The rows are grouped in 3 ways, from coarse to fine. Each group lies inside one group of the grouping before and may be the whole of it. The rows also spread widely along 11 directions, which tell nothing about the answers.
In the rows, zero is written as 128.
Some rows, each with its group in each grouping after it:
[131 147 124 154 157  96 186 101 117 152 145 170 133 116 110 103 145 120
 120 132 115 138 105 140  85 116 148  89]  Z_422 fodom rom
[121  87 146 200 138 166 147 130  87 167 103 101 128 154  83 112 117 182
 177 148 171 153 184 123  97 135 194 161]  Z_828 pumim damog
[119 138 137 119 171 154 117 115 123 154 136 150 120 135 133  97 126 164
 125 127 197 136 126 120  81 176 170  97]  Z_269 Pofo sib
[113 172  94 116 144  92 171 131 153 128 199 192 131 137 138 136 108 140
 106 180 120 140  95 127 109 111 119 129]  Z_50 Vopa Rerim
[157 102 163 182 111 106 108  89 155 111 101 106 100 116 100 160 136  76
 139  97 109  78 142 130 171 139  60  90]  Z_147 zup voma
[ 95 138 142 189 108  74 210 135 129 150 132 141 163 118 106 126 161 120
 117 153  49 115 124 132 109 110  52 157]  Z_828 Vatib Lugeb
[118 151 141 166 135 105 135 122 136 129 114 149 124 102 137 166 141 115
 124 113 114 106 109 150 105 139  66  99]  Z_422 pupel tov
[105 119 128 143 158 136 134 128 130 147 120 117 100 101 113 126 118 144
 152 159 159 124 136 132 110 104 150 147]  Z_269 reso Rup
[109 148  93  92 129  97 158 107 160 119 141  96  99 109 181  99  84  71
 117 144 130  78 100 119 117 129 113 140]  Z_50 mevul Pugi
[153 117 128 132 142 146 106  93 115  80 115 131  75 134 151 162 109 133
 152  98 212  95 123 154 133 158 134  85]  Z_828 mot momaz
[139 140 125 124 116 108  94 138 152 145 126 124 168 140 107 107 133 115
 100 136  54 187 137 113 142 101 150 138]  Z_422 pupel liduf
[103 120 115 160 137 142 101 127 175 159 148 136 146 110 103 176 108 108
 124 144  42 154 130 124 110 117 141 166]  Z_269 reso meb
[117 108 118  99 144 170  84 146 130  94 145 121 104 146 161 147  69 131
 153 121 230 109 149 121 147 168 131 132]  Z_269 reso Fele
[147 167 151 166 144  75 113 127 162 177 112 125 107 174 113 105 140 166
 122 172 127 142 141  74 150 151 133 134]  Z_147 lup rog
[155 117 150 164 119 102 123  73 164 147 122 114 129 161 123  85 118  48
  99  95  74  96 131 111 122 162 129  89]  Z_269 zonet gop
[107 170 104  66 137  73 114 161 174 143 138 100 114 140 146  78 100 140
 118 206 135 140 124  56 171 110 128 186]  Z_147 lup zet
[165  91 131 141 116 122 152  87 105 112  65  57  75  94 119  78 130  77
 160 101 133  85 144 165 147  62 171 112]  Z_50 Vopa gasas
[133 144 131 158 141 119 108  88 156 155 108 126 107 118 106 146 146 144
 121 135  94 137 111 120 104 137 151 118]  Z_828 mot vug
[133 131 159  92  91 118 103 121 154 136 117  87 165 130  95  39 142 110
  87 136 111 128 155  76 168 148 103 104]  Z_50 Vopa Gon
[116 106 148 126 140 163 141 139  69  95 120 146 146  85  93 132 150 155
 150 112 201 136 150 177 117 103 110  83]  Z_422 pupel fezo
[145 137 154 193 119 119  72  95 177 174  97 112 128 155  99 149 139 136
 112 114  59 146 142  98 116 196 130 122]  Z_828 Vatib ruk
[118 143 139 167 134  99 168 139 117 165 117 129 150 140 107  99 146 141
 127 150 100 147 135 121 108 119 132 143]  Z_422 Sebu zurob
[152 135 128 104 131 128  77 104 149  95 123 101  64 134 143 129  94 134
 131 134 211 106 138 123 169 143 141 100]  Z_50 mevul lemib
[118 128 157 200 118 101 161 149 118 147  87 100 116 143 132 126 122 132
 155 136 143  97 155 122 144 137  72 147]  Z_422 fodom basi
[157 104 147 204 146 121 196  95  78 155 102 129 140 162 140  96 135  86
 147  61 144  97 134 156  72 161 134  87]  Z_422 tudo tegom
[115 144 141 186 159 109 168  94 119 143 128 164 103 110 138 157 131 115
 137 106 169  71 105 142  74 182  64  72]  Z_422 tudo nem
[105  89 101 164 132 141 178 129 107 103 116  92  82 122 161 159  62 108
 188 135 174  81 145 153 115 107 136 187]  Z_828 pumim Pode
[146 118 111  99 142 118 139  82 134 113 148 120 116 146 127  75  81  59
 123 109 156 120 131 118 127 143 174  91]  Z_422 Sebu Sipa
[100 107 133 137 109 143 160 147 108 113 117  86 154 166 175 105  93 105
 142 106 176  80 145 116 124 190  72 154]  Z_828 mot rit
[143 128 120 106 150 150  20  78 198 123 144 127  77 127 115 170  73 110
 124 131 165 115 131  78 144 204 154  91]  Z_147 lup memis
[137 142 115 105 155 114 121 124 137 134 121 116 109 143 167  88 114 120
 129 126 161 119 117 119 118 132 160 128]  Z_269 reso Rup
[ 87 119 113  78 114 129 123 110 160 112 144 109 133  56  77 121 122 110
 112 174  95 132 120 108 147  87 108 144]  Z_828 mot vug
[127 115 110 102 128 146 106 152 121 112 143 125 150 130 134 129 112 128
 125 133 114 158 136 148 137  93 171 158]  Z_269 zonet gop
[102 130 117  88 124 105 163 129 130 107 151 127 141 104 116  88 108  93
 119 153 143 116 126 116 141 113  97 124]  Z_422 Sebu zurob
[138 116 133 132 124 121 132 118 121  98 144 148 148 127 110 134 119  93
 121 106 117 138 138 151 139 110 108  92]  Z_422 pupel fezo
[102 134 131 155 138 147 154 145 107 157 103 111 118  93 112 125 145 181
 155 163 156 129 139 145  99 102 140 155]  Z_50 Vopa Rerim
[ 65 127 162 191 104 126 157 122 151 170 101  98 155  37  73 158 183 128
 114 154  43  98 135 136  98 116  23 141]  Z_50 mevul lemib
[137 111 120 131 121 126 165 157  82 125 103  94 170 158 162  71 118  97
 143  94 126 140 146 150 116 101 153 151]  Z_422 pupel liduf
[119 123 165 166 103 161  62 107 160 142  99 109 140  76  75 178 167 153
 107 118  81 135 148 132 134 154  85 100]  Z_50 mevul Pugi
[152 133 142 131 105 104 111 147 133 114 106 132 165 104 105 153 190 139
 107 114  45 156 130 146 170  78  89 123]  Z_147 lup rog
[135 127 166 189 152 136 162 107  98 177  73 131 143 108 123 103 203 144
 126  79 103 119 120 163  57 140 135  88]  Z_269 Pofo sib
[141 147 125 107 107 115 122 150 127 116 127 117 152 162 166  94 125 132
 115 115 136 121 130 123 147 147 113 126]  Z_50 Vopa gasas
[170 140 137 144 112 123 106 124 140 131 151 155 157 190 117 113 132 143
 100 118 106 166 140 119 145 144 152  98]  Z_50 Vopa Rerim
[168 177 140 116 134 107  59  99 175 138 113 132  94 162 149 111 134 150
  97 120 149 127 115  96 140 185 147  76]  Z_50 Vopa Gon
[ 99 112 117 100 123 138 143 162 121  99 150 143 154  94 128 144 122 123
 125 139 105 140 127 159 144  77 103 158]  Z_269 Pofo sib
[108 125 111 108 125  99 169 121 145 117 129 104 136 103 163 108 108  59
 128 122 112  68 109 112 123 136  71 140]  Z_147 lup memis
[133 116 128 137 108 143 117 126 116 128  74  85 158 107 144 135 166 116
 123  81  65 131 122 153 112 119 131 145]  Z_828 mot rit

New rows. What belongs after each?
[115 127 127 143 134 122 146 160 128 149 128 114 153 166 165 103 111 119
 134 124 129 122 139 111 117 146 122 166]  Z_269 reso Fele
[106 173 120 102 176 122 138 142 106 152 126 137 120 143 164  79 116 172
 137 149 236 131 120 110  76 174 150 113]  Z_422 pupel fezo
[112 131 129 116 104 115  79 113 179 117 116 105 114  86  87 158 133 124
 107 161  70 141 126 108 170 105 104 145]  Z_828 mot rit
[149  91 115  74  87 149  53 140 139  43 135 108 125 122 106 170  98 122
 128 130 120 162 153 139 228  78 135 146]  Z_828 mot momaz
[110  86 146 170 144 186 132 129 102 147 122 126 158 115  98 138 131 134
 151 105 142 133 159 149  87 142 149 124]  Z_269 reso meb
[129 127 136 129 122 135 113 150 112 115 137 144 171 142 113 130 131 138
 121 118 123 166 148 138 135 124 118 115]  Z_422 pupel fezo
[120 121 124 111  87  88 194 137 109  90 104 113 167  85 143 102 172  90
 120 110  70 100 113 154 143  66  55 135]  Z_828 pumim damog
[152 129 140 108 107 125 104 136 115  87 114 137 163 123 137 127 147 103
 109  78 118 136 128 155 150 120  91  83]  Z_422 pupel tov
[163 157 125 100 142  97 104 115 129 111 111 146  99 112 120 114 151 148
 118 132 148 157 114 135 159  94 161  85]  Z_422 fodom rom
[137 164 142 129 118 112  94 129 159 144 117 122 119 149 132 112 136 158
 109 146 137 131 131  97 148 158 112 116]  Z_50 Vopa Rerim
[149 130 112 114 112 116 116 131 130  95 129 136 139 156 165 137 121 125
 123 104 122 132 120 134 142 134 124 129]  Z_828 pumim damog
[109 129 134 145 144 123 119 113 139 137 108 105  91 107 121 120  97 113
 147 146 176 104 139 119 120 138 116 119]  Z_422 pupel liduf
[107 120 100  68 108 154  94 155 129  91 159 146 177  95 107 152 130 161
 115 149 107 183 133 130 146  94 137 153]  Z_828 pumim damog
[124 132 124 137 128 139  90 156 118 115 122 140 133 111 126 186 128 159
 138 122 132 150 132 147 142 120 107 138]  Z_422 tudo nem
[114 140 120 109 142 122 110  94 150 137 107 121 109  43 105 127 147 107
 115 128 111 120 107 127 106 119 124  92]  Z_422 fodom basi
[133 123 129 113 133 129 134 147 110  99 115 134 121 115 150 133 140 138
 133 113 143 128 122 168 144  89 125 130]  Z_269 Pofo sib
[124 122 133 153 152 131 153 100 129 154 133 134 140 117 118 119 133 109
 128 113 130 105 127 120  83 165 120  99]  Z_147 lup rog
[133  99 106 114 113 128 147 126 117  85 130 108 121 136 155 123  89  99
 150 118 148 109 136 139 145 109 132 150]  Z_828 pumim damog
[139 130 116  95 114 133  97 130 136 105 130 131 152 134 130 124 133 145
 110 122 117 158 133 117 143 131 144 129]  Z_828 pumim Pode
[222 179 152 154 120  34 125  72 150 104  71 136  75 190 179 108 183 108
  93  69 101 102  83 143 163 137 118  48]  Z_828 mot rit
[147 126  93  61 128 138 101 145 136  90 162 133 165 178 207 103  85  77
 107  75 138 129 116 122 134 161 145 127]  Z_269 reso Fele
[122 141 102 134 169 126 159 134 125 125 199 184 132 188 167 145  70 135
 138 137 197 119 123 116  95 190 133 121]  Z_147 lup rog
[155 146 147 162 151 102 135  95 135 138 121 157 121 148 136 133 157 125
 120  97 135 104 113 123 106 169 104  67]  Z_147 lup zet
[ 93 135 118 115 134  93 190 144 121 112 126 120 112  83 149 112 127 107
 137 163 139  84 109 156 128  69  86 156]  Z_269 zonet gop
[136 114 128  69 103 156  58 135 133  74 110  99 122 129 148 127 107 143
 132 111 201 121 147 108 176 163 114 117]  Z_828 pumim damog
[143 105 123 108 124 140 166 142  71  94 124 124 162 143 154  81 121 104
 140  81 178 126 141 155 133 126 134 103]  Z_422 fodom rom
[159 125 142 131 122 127 136 121 109 110 101 109 114 139 145  97 136 128
 136 101 168 105 136 147 140 126 136 100]  Z_50 Vopa Gon
[131 122 148 151 144 130 130 108 133 151 105 117 112 133 128 101 131 121
 127 114 133 115 133 129 112 143 141 115]  Z_269 Pofo sib
[133 144 140 146 117 104 103 138 140 129 122 139 137 129 118 153 139 132
 115 124 103 138 129 120 153 134  79 117]  Z_422 tudo nem
[136 109 133 129 120 151 104 158 116 152 120 101 189 163 114 101 130 139
 131 121 102 169 163 101 131 143 165 160]  Z_147 lup memis
[125 111 108 139 121 155  86 152 149 101 168 137 148 193 183 182  49  99
 131 104 130 120 140 134 138 182 119 163]  Z_269 zonet gop
[154 134 123 110 142 105 129 125 133 113 131 134 113 152 153 101 122 111
 125 118 148 126 123 131 145 111 153 115]  Z_269 reso Fele
[103 135 134 129 122 110 135 122 139 177  91  87 155  82 107  84 152 101
 113 134  75 127 126  98 105 128 106 143]  Z_422 tudo tegom
[113  90 128 136 147 138 173 100 116 148 141 117 144  93  77  72 126  89
 133 138 112 131 143 134  95  82 169 122]  Z_269 reso Rup
[ 91 103  91  90 119 136 123 160 157 109 180 122 162 112 121 137  74  89
 123 163  75 153 139 121 154  74 129 196]  Z_269 reso Rup
[168 143 134 152 134 115 141 154  81 117 103 147 152 181 156 129 156 162
 137  87 140 164 134 170 130 118 158 117]  Z_422 Sebu Sipa
[174 160 132  99 126  88 138 120 115 128 128 152 174 167 143  51 166 116
  86  89 109 163 114 120 135 138 148  68]  Z_422 fodom rom
[125 136 109  89 133 147  83 132 140  80 170 167 146 144 147 169  89 120
 116 106 171 139 126 134 144 176 110  96]  Z_422 Sebu Sipa
[133 149 142 143 113  95 139 171 142 143 132 129 182 206 175  93 127 114
 105 114  96 130 137 101 146 161  84 151]  Z_269 reso meb
[113 112 107  87  99 138  98 164 137  98 136 109 164 107 107 145 119 141
 123 148  76 178 145 133 167  88 132 184]  Z_828 Vatib ruk
[134 143 113 100 129 127  89 148 152 132 133 129 163 150 169 126 126 116
 106 103  91 148 118 117 124 146 139 143]  Z_269 reso Fele
[116 133 106 117 118  82 179 123 144 104 139 107  85 108 143 106  89  86
 140 168 133  78 119 135 160  75  97 148]  Z_50 Vopa gasas
[141 120 131 138 143 113 109  93 132  90 120 140  49  77  98 175 110 117
 150 134 183 101 125 152 164  96 106  82]  Z_422 tudo nem
[125 120 124 147 129  99 153 122 141 109 156 141 102 141  95 138  94 133
 140 171 135 135 142 126 156 106 122 145]  Z_828 Vatib ruk
[184 140 122 166 175 115 128 114 109 150 123 159 100 166 116 136 147 179
 147 128 141 177 129 149 110 104 231 111]  Z_147 lup rog
[ 98 165 149 135 166 101 144  93 165 176 126 137  93 121 139  78 126 128
 111 154 178  83 107  86  83 194  98  93]  Z_269 Pofo sib
[114 125 146 123 132 161  74 132 131 151 109  95 147 150 126  87  99 133
 129 121 191 133 163  85 118 203 130 111]  Z_422 pupel liduf
[ 99 106 112 111 128 172 120 140 112  69 146 121  99  84 148 190  89 139
 156 130 214  91 136 173 139 123  88 130]  Z_50 mevul lemib
[ 97 166 119 122 144 123  93 123 161 146 120 140 122  85 135 164 137 143
 115 141 116 127 102 118  99 165 104 124]  Z_422 Sebu zurob
[131 153 138 145 132 136  73  91 168 139 118 133 129 160 162 152 123 126
 101  88 137 103 110  98  98 248  96  86]  Z_828 mot rit
[118 151 130 161 147 107 107 118 182 179 133 139 126 134 112 137 127 127
 112 156  66 147 122 101 110 136 142 145]  Z_269 reso meb
[154 102 140 155 110 129 113 114 125  97 101  91 103 179 150 129  94 105
 143  99 163 101 150 128 165 157 123 125]  Z_828 mot rit
[147 137 151 195 135 144 108 114 119 155 112 163 148 163 122 163 164 188
 128  97 126 152 134 133  83 189 139  99]  Z_828 pumim damog
[ 99 127 130 150 134 139 107 123 147 133 106 123 133  45 121 201 164 122
 138 111  92  95 106 150 102 135  57 128]  Z_147 zup voma
[132 120 128 183 124 107 150 111 134 149 122 117 137 151 148 131 103  65
 129  90  85  97 127 124 106 162  96 127]  Z_422 tudo nem
[116 135 126 121 114 122 112 130 143 132 107 105 157 110 134 122 136 100
 112 110  83 125 124 121 124 145 102 133]  Z_422 Sebu zurob
[119 114 119 138 110 151  61 125 173 125 153 126 138 142  86 185  91 142
 120 156  78 174 146 103 159 135 143 163]  Z_828 mot vug
[151 139 110 122 135 111  87 144 150 111 134 120 114 171 175 154  94 119
 140 117 146 120 122 117 157 153 124 152]  Z_147 zup voma
[126 155  94 103 139 123 112 140 138 105 146 149 126 145 181 168 111 150
 124 131 133 139  96 135 119 144 133 149]  Z_828 mot momaz
[149 155 126 112 135 118  45 110 177 120 138 146 111 138 117 149 104 121
 102 132 122 159 125 106 151 151 142  92]  Z_422 pupel tov
[128 125 151 169 136 139 100 131 145 116 137 160 121 143 129 189 120 138
 135 113 148 115 138 141 139 160  82 105]  Z_269 reso meb
[125 142 103  82 140 124 123 139 113 105 145 147 138 112 155 127 118 122
 120 114 161 131 109 135 122 130 119 111]  Z_422 tudo nem
[119 120 117 150 115 109 141 148 126  89 146 146 112 126 119 185 109 146
 148 157 122 136 138 156 165  88 102 165]  Z_828 Vatib Lugeb
[116 119 118 111 107  96 160 126 135  91 124 111 127  88 139 120 110  62
 128 121 110  91 121 138 167  94  62 125]  Z_422 fodom rom
[138 170 120  64 122  52 133 111 174 114 156 131 115 153 145  40  95  77
  85 158 151 111 113  63 178 146  97  93]  Z_422 fodom basi
[136 117 140 129 143 164 111 172  93 139 136 140 173 176 116 106 133 185
 138 129 168 184 166 130 129 129 183 142]  Z_269 reso meb
[134 109 118 110 103 136  99 127 140 103 131 110 139 142 130 124 101 118
 129 125 124 138 146 111 155 134 134 144]  Z_828 pumim damog
[144 135  99 101 119  93 109 163 140 110 139 115 131 156 123 115  89 118
 129 168  82 194 145 127 184  43 181 185]  Z_422 pupel fezo
[149 131 126 109 126 111 113 156 119  94 117 133 125 117 120 149 149 161
 136 140 134 151 138 145 182  76 120 134]  Z_147 lup rog
[140 125 136 115 131 122 104  87 143 118 119 133 124  72  82 121 145  90
 108 114 100 140 121 141 126  98 133  69]  Z_422 pupel tov
[120 141 117 140 106 127  63 142 173 101 129 150 135  96 125 240 138 150
 113 124  44 153 114 152 150 128  77 155]  Z_828 Vatib ruk
[ 90 114 123  99 111 143 140 144 121 129 124  92 178 103 142  80 109  86
 121 112 135 107 143 104 117 162  83 133]  Z_422 fodom basi
[129 134 129 122 158 122 109 104 147 128 112 122  74 101 135 129 123 122
 140 132 175 100 119 127 125 128 141 106]  Z_269 reso Fele
[177 134 131 103  88 105  71 118 148  67 127 145 150 154 144 153 150 108
  90  72  81 143 122 141 184 144  95  87]  Z_828 Vatib Lugeb
[153  92 121 139 106 127 169 154  77  81 105  96 159 172 188 103  96  62
 152  59 140 104 146 172 144 108 108 135]  Z_422 pupel liduf
[146 131 130 147 135 120 158 118 115  98 152 168 112 129 122 146 128 141
 132 127 153 119 122 167 132 103 125  92]  Z_50 Vopa Gon
[170 144 149  96 117 106  66 119 150 130  84  95 136 148 129  81 165 127
 103 103 116 139 137  87 170 148 131  96]  Z_147 lup zet
[167 129 128 107 121 115 135 101 115  85 118 120 106 127 152 108 136 108
 118  95 159 107 119 162 148 111 132  77]  Z_50 mevul Pugi
[128 169 118 131 142  94 123 143 140 142 103 121 114 134 170 123 121 127
 127 133 127 128 109 126 114 131 124 142]  Z_422 pupel tov
[135 127 120 120 111 108 157 118 138  87 163 154 122 114 116 134 119 104
 117 141 118 116 121 150 159  85  94 106]  Z_50 Vopa Rerim
[147 141 153 155 124 107 105 112 141 114  94 112 103 153 169 128 110  89
 129  85 165  79 129 126 139 186  69  83]  Z_422 pupel tov
[147 144 110  98 156  97 128 108 123 131  93  95  82 112 137  68 119 111
 141 141 161 137 120 130 122  83 198 118]  Z_422 pupel fezo
[139  93 139 127 116 142 109 101 141 116 132 119 153  98  78 131 136  86
 121 107  85 128 146 121 143 123 121 100]  Z_147 lup memis
[163 139 153 191 118 109 172 143  90 158  98 121 156 194 144  82 160 158
 134 102 121 132 148 142 112 139 142 122]  Z_50 Vopa gasas
[149 125 133 145 146 114 149 109 121 132 122 135 127 129 122 116 144 119
 131 113 135 118 128 133 117 132 133  98]  Z_147 lup rog
[150 123 136 167 146 135 150 113 108 142 130 139 115 140 105 115 133 154
 141 131 147 141 140 152 106 111 183 109]  Z_50 Vopa Gon
[164 168 141 170 161  82 137  88 133 156  91 143  78 137 137 111 152 140
 129 117 150 121 106 131 109 143 154  75]  Z_422 fodom rom
[119 134 131 119 126 119 102 107 149  90 118 126 105  93 148 163 110  82
 127 102 148  83 117 141 138 150  53  85]  Z_422 pupel fezo
[136 115 158 170 103 142 118 120 118 134  85 106 161 144 133 125 156 136
 125  79 115 112 150 121 115 182  95 114]  Z_828 pumim Pode
[128 195 140 128 141  57 117 140 187 147 151 169 114 174 155 120 132 149
  92 169 128 126 106  81 153 159  78 121]  Z_269 reso Fele
[141 129 137  63 117 120  88 108 170  91 189 171 159 148 111  93 110  90
  68 117 121 145 127  99 171 156 103  67]  Z_269 Pofo sib
[109 116 119  97 143 119 150 126 134 107 135 122 104  76 110 114 117 106
 139 159 152 113 126 139 145  66 128 131]  Z_269 reso meb
